The same things were measured in two ways. Each way mixes the same 10 hidden numbers, adds some noise and spreads widely along 6 directions of its own, which tell nothing about the thing.
In the rows, zero is written as 128.
Some things both ways: the first way, then the second way.
[153 187 120 193 161 132 177 114 121  83 179 115 117 154 122 125]
[ 83 142 107 185 124 156 132 128  83  92 141  76 156 131 127  16  80  48]

[196 114 130 176 112 171 146 134 116 141 136  72 168 151  96 174]
[ 78 122 139 164 129 162 130 133 115  88 118  67 179 123 167  81 161 125]

[158  97 129 201 161 157 118 127 127 151 128  88 144 158 149 204]
[169 153 128 123 144 116 121 168  83 167 143 124 114 132 151 124 120 105]

[134 117  71 207 133 134 106 132 136 135 168 116 129 152 129 162]
[147 145  93 115 119 184 123  93 115 112 117  68 127 137 131 120 139 104]

[167 171 133 138 140 187 150 140 130 109 127  83 118 127  83 197]
[133 167 105 141 134  97 138 136 132 122 104 112 137 155 136 151 111 115]

[153 169 100 133 135 204 123 147 112 151 146 147 101 119  77 176]
[105 165 116 101 118 136 135 155 146 141  97  98 130 162 128 150 144 122]

[ 65 172 110 137 129 115 104 140 154  95 112 171 127  99 163  53]
[ 92 104 165 102 124 108 127 112 125 144 114 131  97 132 107 110 128 146]

[ 98 126 121 155 166 112 158 127 129 114 137 115 178 152 158 128]
[128 134 145  49 143 117 121 156  93 171 136 128  97 161 149 189 164 148]

[135 131 154 121 114 163 136 127 123 166 132 110 182 136  89 138]
[163 153 145 120 128  80 125 163  97 163 104 125 133 139 144 161 134 159]

[165 120 162 160 168 133 161 119  88 127  89 120 213 129 145 124]
[122 124 103 214 136  76 111 121 120 123  90 101 170 121 144  71 120 166]

[143 170 134  68 118 159 137 156 162 156 157 124 140 143 116  59]
[101 126 147  88 157 135 151 152 136 162 110  91 113 127 128 115 149 112]

[ 97 168  95 204 123 121 131 180 112 120  85 146 133  94  70 136]
[ 96 125 154 142 142 149 102 120 102  80 156 124 109 125 138 108 104 154]

[ 78 110 108  98 106 118 127 114 152 162 154 142 158 127 101  87]
[144 166 126 134 130 131 139 127 134  99 113 115 108 139 131 156 124 124]

[125 142  87 117 154 148 135 166 133 122  67 136 151 111 111 119]
[121 137 135 119 155 132 132 119 149  95 121 104 102 113 121 137  73 138]

[ 81 197 128 110 130 128 112 141 106 119 159 144 125 146 102  96]
[ 93 157 178  84 134 140 154 153 129 143 102  96 114 174 144 150 191  90]

[128 175 120 110 158 164 138 121  91  97 111 150 165  90 142 140]
[136 145 136 160 130  95 117 107 135 113 102 117  95 138 115 110  75 117]

[128  94 108 117 109 168 119 168 135 162 152 135 162 121 133 140]
[120 135 210  91 182 116 133 179 112 146 158 131  63 136 165 153 138 130]

[146 125  90 137 109 158 149 135 165 147 188 159 145 124 135  70]
[147 137 117 117 139 105 158 134 112 130 123 123 102 121 130 132 135 135]

[155  76  82 131 101 182 144 108 144 141 228 150 144 126 192 138]
[104 128 108 130 103 140 118 147 129 135 110 124 139 111 127 113  95 133]

[ 83  90 114 164 142 105 134 129 137 100 132 108 194 133 177 149]
[125 111 155 108 151 132 134  90 124 108 109 131  75 128 123 159 106 123]

[157  84 141 212 152 129 197  95  96  88 143  95 217 150 148 169]
[132 132 109 119 136 125 128  78  97  84 149 138 116 143 121 157 143 141]

[102 107 116 144 141 101 155 125 110  84 169 108 199 120 188 161]
[ 87  96 143 160 127 129  95 134 121 113  98 109 126 129 162 107 100 148]

[115 142 145 166 186 113 183 138 102  88 204 163 149 176 125 113]
[139 170 164 140 144  82 133 152  82 148 142 125 116 143 106 103  56  93]

[177 186 101 139 156 164 156 124 128  92 121  89 105 137  96 165]
[176 163  91  86 111 124 127 129 149 134 122 143  99 101  89 183  58 147]

[171 164  98 205 139 188 140 141  67 113 179 127 121 158 128 195]
[ 88 137 190 134 139 171 141 139 138 103 127 135 100  97 124 107 102  96]

[156  92 129 138 175 141 145  99  85 130  79 126 191 134 132 153]
[140 162  98 123 117 125 143 150 113 120 124 117 148 144 144 155 141 132]

[107 148  80 173 110 130  68 133 135 122 119  77 144 111 132 190]
[204 130 113 134 115 142  87  83 130 127  92 100  94 109 121 141  76 141]

[ 86 127  88 169 151 102 158 130 185 122 125 123 133 170  90  81]
[ 93 136 153  86 147 138 169 113 154  89 103 120  94 115 102 180 126 152]

[ 84  98  99 193 126 128 106 105 174 132  93 123 159 111 165 136]
[ 93 101 142  92 120 141 134 110 117 117 113 127  89 139 128 137 159 146]

Other things, the second way, with their names:
(29): [129 174 121 119 134 122 149 148 112  96 157 128 139 138 138 160 101  96]
(60): [142 140 111 135 137 109 126 111 156 118  87 126 104 125 120 160 101 149]
(44): [119 133 165 140 144 133 107 172 120 167  92  82 102 136 148  84 131 125]
(100): [ 98 146 127 104  99 100 174 184  96 134 110 158  76 172 149 147 168 112]
(384): [160 148  78  95 116 146 141 125 155 166  66 106 113 130 112 170 154 131]
(45): [ 96 145 177 110 115 153 100 163  88 154 150  80 131 148 134  61 128 107]
(8): [102 138 167 129 120 122 141 164  87 133 156 100 145 137 149  77 137  98]
(199): [ 91 152 152 126 134 117 131 109 133 112 109  94 122 165 116 126 131 113]
(17): [ 47 122 179 152 154 104 126 137 144  91 121  97 132 125 114  79  78 153]
(39): [ 92 144 169 124 152 140 142 122 140 104 109  72 110 148 128 106 155 121]
(342): [162 155 127 148 139 109 135 144 114 150 115 112 101 128 127  95 142 126]
(55): [ 79 125 123 130 151 148 175  84 214  93  46 138  75 120 115 173 175 125]
(304): [124 132 103 156  99  99 166 175  53  96 136 148 162 128 177 133 123 117]
(369): [115 139 117 150 138 137 153 116 160 104  81  99 106 114 119 109 126 123]
(361): [153 175 119 110 119  83 176 146 103 143 113 164  59 157 100 147 127 100]
(303): [148 143  93 127 137 162 138 110 110 107 130  76 112 127 130  96 132  93]
(401): [ 99 107 142 128 133 136  69 161 136 161 112 105 133 116 150 110  87 163]
(399): [155 163 153  97 122  97 109 150 100 189 118 100 133 160 126 137 103 111]
(398): [ 79 130 179  95 111 116  99 119 113 141 116 104 116 184 119 131 104 124]
(426): [114 140 121 149 150 120 119 137 110 119 117 128 146 113 129 138  70 133]
(431): [ 95 121 143 119 119 157 130 159 101 135 141 114 141 108 138  89 123 120]
(276): [ 98 128 164  64 100 158 116 125 100 137 153 128 105 124  95 117  83 110]
(408): [197 173 102 172 146 107 150  57 149  74  88 107  89 125  99 145  87 102]
(347): [129 169 108 199 134 101 158 148 126 108  92 121 132 127 128  92 109 105]
(84): [141 156 158  69 129 133 105 147 129 147 146 129 103 128 118 178 122 160]
(329): [125 150 139  57 116 159 128 120 100 129 152 117  97 145 108 154 122 110]
(233): [145 155 164  73 126 178 131 115 144 144 134  98  78 122 110 121 136  84]
(390): [117 147 100 126  83 119 150 113 103  74 126 124 122 145 114 134 100 137]
(362): [152 167 126  80 119 130 135 167  98 177 126 120 126 135 128 155 117  99]
(116): [ 99 134 135  90 134 164 134  70 211 109  82 102 107 133 107 187 181 162]
(59): [ 70 140 185 138 161 168 175 138 126 106  99  99  82 128 132  79 155  46]
(180): [109 137 147 101 113 168  98 150 112 136 136 106 118 144 150 134 110 105]
(410): [117 105 113  79 123 210 130 124 147 114 137 112 126  56 118 134 122 166]
(317): [152 162 125 135 100  94 119 153 114 143 105  89 137 143 120 117 101 161]
(321): [136 148 133  60 138 153 101 165 130 154 146 126  70 157 147 181 131 130]
(311): [126 197 110 117 119  84 152 124 127 124 114 115 137 209 130 188 179 114]

Some of these things the first way, each followed by its name:
[110 186 105 172 182 115 130 111 140 127  66 109 134 152 117 106]
(369)
[125 190  95 144 142 154 132 115 107  91  51 177 142  56  79 103]
(390)
[ 96 140 106 126 120  96 119 148 140 126 147 161 129 138 141  39]
(431)
[164 191 119 141 114 158 169 138  73  93 128 170 170  81 117  91]
(304)
[ 81 120  64 137 136 107 111 162 133 111 178 151 125 123 205 121]
(401)
[120 224 127 108 133 162 124 149 114 131 121 134 110 131  96 100]
(362)
[108 212 118 152 126 164 140 129 117 153 192 150 124 161 128  93]
(59)
[ 88 191 113 175 174 137 131  99  98 107  89 187 137  83 140 130]
(100)
[ 77 193 115  98 158 107 138 120  89  70 104 176 160 109 161  55]
(276)
[123 102  63 195 181 150 103 128 123 113 107  99 116 126 170 238]
(321)
[156 160 133  39 133 196 134 115  69 198 128 173 210 107 146  94]
(384)
[130 189  94 129 143 128 147 153  38  68 211 151 148 125 151 152]
(180)
[ 90 134  98 178 157 100 132 128 142  95 136 127 127 153 119 122]
(329)
[177 165  97 187 149 174 157 143 130  79 126  82  89 150  83 186]
(29)
[ 72 139 129 133 158  99 150 136 101  51 199 145 156 131 140 149]
(398)
[237 116 114 151 152 153 181 122  88 130 105  75 207 162 136 138]
(410)
[116  81 113 110 137 124 154 112 137 130 182 122 183 138 164 135]
(60)
[140 157  85 188 138 138 111 135 166 143  93  99 119 133 107 126]
(303)
